All groups share one centre, and each spreads out both ways along 10 directions, with some noise.
Some rows, each with its group after it:
[ 12   3  -5 -18 -22  43  -3   4 -34  -5  15 -24  46  18 -22  -8  15  -1
 -10 -14   4  37]	(1)
[ 24  -6  20  18  21   5 -10  12 -15  20 -27   7  20 -21   2 -12   0  15
 -34   7  -8  -1]	(0)
[  8  20 -21  27  20 -14   6 -28 -32  -2 -12 -15 -16  10  -1   5   3  30
 -40 -38 -18   9]	(0)
[-15  18  -7  -4  -2 -14 -26  32   9  28  14  24  18   4   2 -13  10 -10
  15   7  -1   2]	(1)
[-16  19 -18  15   9 -26 -34 -19 -39  18  10 -23 -16  14 -46 -22  23   5
 -13 -32   2   8]	(3)
[ -3  27  -3  34 -24 -38 -26 -26 -19  28   5   3   0 -11 -42 -16   7  32
  16  18  16  10]	(1)
[ 15  -1  50   5  23 -29 -32 -16  12 -13   7  -4  20 -60 -41 -26   5 -22
 -17  22  26 -15]	(0)
[ 24   1 -13   6   9  21 -30 -33  -1  53   0   5   4 -39 -29 -21  35  13
   2   6  18 -18]	(3)
[-14 -20 -11 -40  32  32  15 -18   6 -28  30  -7  12   9   3  -2   9  -5
 -11 -19  -1  14]	(2)
[-10  -8  27 -10 -11  15  -4   3 -17 -38  26 -31  43   4 -37 -14   8   6
  -1   5   6  31]	(3)
[ 12 -13  -2  32 -10  10  14 -24  -6  -6 -24 -24 -33   0   0  19   1  22
  11  -4  -9 -18]	(0)
[ 10  49 -17  -7  16 -30 -22 -24  -2 -30  40 -28  19 -19 -35  -6  24 -25
 -52 -45   3  14]	(3)
[ 23 -12 -44 -22 -15  32  46 -18  14 -31  15 -37  -1  15   5  10  12  23
 -70   6 -20  31]	(2)
[ -8  -7   9  30 -23 -28  -1  26   9   8 -16 -10 -14   3 -15  -9  -7  30
  -6  40 -11  -1]	(1)
[ -4   8 -29 -36 -41   2  11   3  13  45  25   0   5  16 -41 -16 -11  24
  12  16  39  16]	(1)
[-26 -13  12  18  -9 -17 -32   1 -10 -18   8 -17 -14   2 -22 -15  26 -20
  19  25  -7  -1]	(0)
[ 17  28  -9  -2 -39 -19 -11   4   9   7   3  13  -3  -8   5  10  -1 -41
  13  13  14  -4]	(2)
[ 23   1   2  29  -5  33 -18 -24 -32  21 -24 -12  -6 -13   0  11  19  -4
  27 -22  -2 -19]	(0)
[  6  -6   5  -9 -46 -12  24  22  31  19   3 -29  -2   1 -44  -4 -26  39
  -2  30  28  -4]	(2)
[  9 -10   0   2  -5  13  29  24  -3  -4 -11   1  27  15  15  -2 -18  44
 -42  21 -21  31]	(1)
[ -4  14 -30 -50  -5  -2  -1   1  39  34  49  -2  24 -10 -47 -26   6  18
 -18   6  36  11]	(3)
[-21  -6  19  22  -4  -9 -25   1  -8 -35  19 -17  20  -4 -17 -14  28  -1
   5  25 -19  18]	(0)
[ 21   2  46   7 -11 -13 -11  43  -9  25 -27 -11  23 -19 -30 -16 -28   3
 -14   8  21  -9]	(2)
[ 23  29 -29   0  13   3 -35  -9  -4   1  29 -19  32 -25 -26 -22  53 -11
 -68  -9 -17  23]	(3)
[ 61  33  -1   6   1  48 -12  -4 -23  23 -10   3  58 -31   9  12  14  -5
 -16 -38   3   4]	(3)
[ -3  18  -3 -18 -36 -24 -10  54  -8  35   0   6  20  21 -20 -20 -16  -8
 -20  21  14  24]	(2)
[ 32  45 -49  -3 -61  23   9 -25 -24  14  16 -40   4  22 -28  23  11   2
   5 -44  15  17]	(0)
[-13 -19  -5  12 -20  -1 -18 -15 -11  23   5  -5  -5   1 -35 -23  22  26
  15  44   6  11]	(2)
[ 16  -7  -4 -32  15  44   8  -4  -9 -41  12 -18  22   0  16  11  15 -48
 -25 -32  -7  12]	(1)
[  8   4  18  19 -22 -20  -4  30 -20 -25 -23 -18  -9  11   5   8 -11 -30
 -20   4 -14   4]	(2)
[ 29   1  -1 -29  22  40   1 -40  -7  -6  10  -3  14 -26  -2   5  11 -32
  -4 -35  25  -5]	(1)
[  6  10 -61 -27   5  43  15  -5  -4  29  12   9   2  28  25  10  16  12
 -15 -35 -12  14]	(3)
[-45 -48  20 -26  14  10  -3  32   0  14   7  -6   2  22 -27 -34  -5  18
   9  26   7   6]	(1)
[ 14 -21   1  -9  20  10  24  17  28  37 -14 -12   3 -16 -17 -13 -17  54
 -44   6   5 -13]	(2)
[ 21   1  12 -32  -8  -4 -14  -3  -2  23   4 -24  -4 -25 -52 -19  -4 -38
 -18 -10  48 -14]	(0)
[-27  22 -50 -19  16   6 -27  -1 -17  53  31  24  16  24 -11 -27  30  20
  -2 -20  -4  24]	(2)
[ -1  17  -2  12 -12 -27   4  -1   0 -23   4  24  13   2  21   2  -6  -2
 -13  31 -14  28]	(1)
[-10 -21  -6 -32 -40  23   1  38  10  28   8 -16   4  19 -26 -15  -2  -9
  13  24  20   2]	(1)
[ 37 -18 -20 -17 -51  56  35   2 -21   0 -16 -53   0  22 -16  11  -2   9
 -36   2   4  20]	(1)
[ 28   6 -19 -29 -26  16  39  32  36  12   3  -6  23   4   8   8 -21  23
 -43  15   1  13]	(0)
[-28   0   2   7 -35 -19 -14   0 -15  -4  17 -16  -5  23 -37 -13   5   8
  30  18  12  17]	(3)
[-34  -1   5  -4  12   5 -10  38 -13  11  26 -30  43  28 -43 -28   8  54
 -15 -20 -11  28]	(1)
[ -2  32 -24  23 -10 -29  11 -19 -25 -24  13 -25   6  24 -22  -1   2  46
 -45 -18 -21  39]	(0)
[-17   6  23  -1  -4  -4 -23  36  -2  34  -6  26  12   1   2  -5 -11 -12
  60  -4  17 -19]	(2)
[ 39  18 -13  34 -33 -18   5   0  -9 -19 -31 -23 -26  -7  16  21   7 -20
 -49   9 -25   0]	(2)
[ -7  -4 -25 -40  48  27  -1   0  19 -11  37   4  33  -3  10 -14  28  -5
 -48 -19 -17  19]	(3)
[ 23  29 -18 -16 -11  -2   8  35  27  36  -1  29  22  -8  22   7 -16  -2
 -14  -3   6  -3]	(3)
[-17 -10  -9 -31 -10  19  13   1   4   6  33 -26  23  18 -43 -15   0  37
   3  -5  18  23]	(2)
[ 21  10 -50 -35   6  33  10 -14  20  46  18   2   8  -6  -8  -5  16  20
 -29 -20  12   1]	(3)
[ 29  -8  24  32 -49  13  20   4 -13 -44 -25 -42   2   1  -1  24  -9   6
  -6  23 -13   8]	(3)
[  7  22 -32 -71   3  25  -1  23  30  30  42  15  37  -1  -6  -9   6 -37
 -11 -29  31   5]	(0)
[ 13  -3   0  46   6 -17 -11 -17 -19   4 -40 -10 -48 -10  11   8  10   0
 -10   0 -18 -26]	(0)

New rows. What belongs after each?
[ 33   0  24  12 -23   8 -11   3  11 -28  -9 -18   3 -33   7  15  10 -48
   4  15   0 -17]	(1)
[  1 -10  20 -23  29   8  17   5  -4 -44  16 -38  27  -1 -20  -7 -10   4
 -52 -31  -2  17]	(3)
[ 12 -14  -4   5  22  28  -5 -11  -7   2  -9  -1   5 -12  13  -2  20   2
 -13  -5 -12  -2]	(3)
[ 15 -11  48  31   8  15 -13   5 -18 -38 -18  -3  29 -23  19  10   5 -17
  11   8 -18  -2]	(3)
[-22 -20  22  11  25  -2 -15 -27 -46   0   0 -29  -2   7 -52 -24   6  28
   3 -17  12  11]	(0)
[-38  -1 -15   0  30 -28  14 -37   9 -44  31 -22 -27  16 -16   1   4  26
 -12 -23  -9   7]	(0)
[  7  12   7  11  -9 -32 -36 -28 -23  -2   4  -3  -5 -21 -34 -23  20 -32
 -16  23  15  10]	(2)
[-18  21  -7  11  44 -69  -7 -10  16  -2   9  23 -16 -12  -4 -19  -7  24
 -48   2 -12   3]	(0)
[-43  -8  -8 -35  33   1 -10  38  -9  24  20  18  18  35  -1 -25  -5   5
   1 -25   0  15]	(2)
[ 11 -13  12 -17  -1  -2  24  -8  37  40   3  -4   4 -26 -42 -15 -31  61
  -3  21  41 -17]	(1)
[ 31 -14  16 -51 -19  16  10  13   6  15   2 -39   9 -16 -55 -16 -19 -27
 -38  -1  51  -4]	(0)
[ 14  -7   7  30 -19  32 -28   0 -23   4 -18 -11   0  -8   8   8  36 -25
  32   4 -15 -13]	(0)
[  7  12 -10  44   2 -48 -17 -40  19  17 -12 -14 -54 -33 -27   3  13  18
  -2   6   4 -40]	(2)
[-33  -4 -29   7   6 -21 -31 -35 -12  29  24   6 -20   4 -40 -33  37  22
   8  22   6  10]	(2)
[-12  -3 -36 -35  -6 -21   8 -22  -2 -23  34 -21  -9  16 -34 -27  13  -7
 -70  23   5  45]	(2)
[ 62  42 -49   6 -55  -1  26 -16  28   4  -1 -22  -5 -18  -2  27   4   8
 -49   5   1   6]	(2)
[ 14 -17   2  15 -27  22  -6  11 -16 -35 -15 -46 -16   7   2  12  25 -40
 -19   6 -24  -1]	(0)
[-27   9 -43 -24 -40 -12  -9 -16  40  14  51   9  -8   7 -25 -12  26   2
  35  42  17  11]	(3)
[  6 -30   9  14  24  37  16   0 -29 -32 -21 -34   3  14  14   7   7  16
 -36 -18 -34  11]	(0)
[ -4   7  19  16  42  13 -31 -39 -42   8  11  -2  30 -17 -31 -20  21  22
  17 -35   9   5]	(0)
[-23   1  -4 -24   9  -6 -18  -9  14  11  39   5  17  -8 -35 -24  15   3
  15   6  21   5]	(3)
[  1  21 -32  27 -33 -11 -16  30 -34  50 -26   6 -13  34   4  -5   6  16
  -7   1 -19  11]	(3)
[  6  -9   0  12 -19 -22   0 -58  27 -31  11 -19 -44 -30 -26   6  14 -13
  17  32  18 -20]	(2)
[  6   8 -17  -5 -54  -2  31  25   2   0  -5 -26  -4  34 -10  13 -23  20
 -10   6   0  17]	(3)
[-10  25   1  41 -28 -31 -34  21   1 -13  14   9  26  -5   1 -10  29   3
   0  48 -32  24]	(0)
[-22 -19   8 -14 -11  19   6   7  -5 -33  10  -7   2  23  12   8   2 -23
  28   5  -6  11]	(2)
[-12  -2   7   4  13 -31   2  -7  44 -61  28 -11  -3 -19   4   4  14 -13
 -21  24 -18   0]	(0)
[ -1 -21  -7 -26 -35  16  -5  30  -8   6  -5 -38 -20  21 -22  -8  10 -44
 -11   8  10   0]	(0)
[ -9 -31 -20 -19   9  16   6 -28 -11  39  -6 -27 -48  10 -42 -14   2  19
  -2 -13  27 -20]	(1)
[ -5  22  -2 -11 -17 -35 -14  13  11  35  16  -2   3  -4 -47 -21 -10   9
  -2   7  32   0]	(2)
[ 23  -7 -10   3 -38  39  22 -20   1   1  -4 -37  -8   4 -14  23   2  16
  25 -11  14  -9]	(0)
[ 18  -4   5   0  -3  29  11  23  -6  14 -10 -19  25   3  -6   2  -6  28
 -17 -15  -4   2]	(2)
[ -6  21   6 -19  -2  -5  -9  12 -22 -22  18 -16  23  17 -13  -3  -1 -31
 -10 -36   6  22]	(2)
[-26 -11   1  20   7   6 -16  -4 -26 -14  -4   5  -8  21  17  -1  19  -8
  25   2 -23   8]	(3)
[  8   1   7 -32 -16  46   7  43 -12  -8   2  16  48  21  34  10  -8 -34
  12 -10  -3  24]	(2)
[ 16 -17  -2   0 -20  45   4  -7 -11 -14   7 -31  30  -1 -16  -3  23  16
 -15  15  -7  23]	(3)
[ 30  -6  14  10  24  18  30 -12  14 -24  -8 -11  27 -24  12  12 -11  42
 -40  -5 -15   5]	(0)
[ 49  48 -13  33 -15 -10 -22  11  -7  43 -28  12   8 -25  11  12   5  -9
 -16 -22  -5 -19]	(2)
[-17 -16  12  35  19 -10 -40 -28 -32   8 -19  -8 -44  -6 -15  -9  26 -21
  33 -10  -3 -29]	(0)
[-29  17 -33 -22 -20 -11  15  43 -22  27   7  -3   0  66  -6  -4 -21  21
 -11 -29  -3  31]	(3)
[-22  33 -39  -1   3 -33  -1  19  29  56  13   8 -23  16 -13   0  -8  38
  15 -34   6 -22]	(2)
[-31   8 -26  20   9 -40 -33 -32   6   2  16  11 -47  -1  -5  -7  36 -20
  17  10 -10 -12]	(3)
[ -1 -29  -2  -4  20  49   0 -38  10  15  12   2  11 -21 -10  -9  23  34
  31  11   9 -10]	(2)
[-12   6 -37 -17 -37  -9  41  41   8 -15   2 -24 -16  56  12  14 -20  17
 -44   0 -24  29]	(3)
[ -1  22  -9  22  36  -1 -10  17   2  26 -17  13 -10   1  31  19   0   5
  19 -62 -20 -35]	(2)
[-23 -26   2 -33  55 -25   5 -29   5 -38  23 -20 -20  -4 -29 -26   4 -12
 -65  -6   7  11]	(2)
[  9  18 -13  15  14 -36 -20   1  -6  43 -18  -8 -28 -12 -26 -16   3   9
 -40 -17   4 -19]	(3)
[-25  -5 -30  -3  14 -17  24   1   2  -2   2  -7 -30  33   2   1  -9  36
 -30 -12 -18   9]	(0)
[-12 -46 -14 -39   0  49  29 -22   2 -20   4 -55 -52  27 -14  18  -1 -20
  18 -41  16 -25]	(0)
[-19 -41  17  -3 -11  -8 -11   2 -28   8 -20 -45 -48  17 -50 -22  -2 -14
  -7  10  20 -11]	(0)
[ 18 -10  -9  -4   6  15  11 -37  20 -15   7  -5  -9 -24   3   7  11  -5
  -8   8   4 -10]	(2)
[ 44  -1  -5   5 -27  51   4 -25  -9   3   3 -31  30 -22 -23   4  22  15
  -6   5   9  10]	(3)
[ 46  24 -12   8 -26  29   3  25  -1  46 -17   1  35 -11   2   5  -2  25
 -19  -5   0   4]	(2)
[ 36  22  10  42  -1  -8 -12 -13   6  15 -15 -24   4 -38 -22   7  10  25
 -13 -16  -2 -24]	(1)
[ 35  14   4  25 -73   5   2  57  12  12 -24  -7  26  -2  12  11  -3   2
  -9  53 -15  12]	(1)
[  5 -19  49   4 -22  13   0  59 -19  -3 -32 -11  23  10   2   0 -26 -14
   6  19  -1   2]	(2)
[ 20  -7   3  -2 -46  33  12 -33  18 -28  23 -29  17 -20 -21  11  17   3
  26  32  14   8]	(3)
[  0 -15  -3   0  14  18 -18  -1   4 -13  17  -6  21 -13  -2 -17  37  -3
 -25  24 -22  13]	(3)
[ 28   9  -3   2 -25 -19   3  34  22 -17 -10 -14  -1 -14   9   1   4 -30
 -62  31 -19   4]	(0)
[-12 -29   0 -45  37  19  -1 -17  11  -2  22  22  10 -11   0 -24   9 -16
 -17  19  15  11]	(2)
[-39 -35 -28 -10  28  19   7  -1   5  18  10   3 -18  28   3 -17  15  43
  -5  12 -20   7]	(2)
[-10 -11   6  -8 -18 -34  14  40  29  48 -22  14 -29   7 -13  -9 -42  27
   4  31  22 -22]	(3)
[  8 -28  20 -10 -33  23  10   2  15 -14   3 -36  -1 -11 -31   0   0  -2
  15  25  20  -9]	(0)
[ 14  27 -32 -54  27  18   8 -19  27  61  27  28  14 -18 -12  -1 -12   4
  13 -53  49 -21]	(0)
[ 35  -6   0  11   7  -9  17 -20   0 -40 -19 -34 -21 -20  -2   7   2 -11
 -81   5 -17   3]	(2)
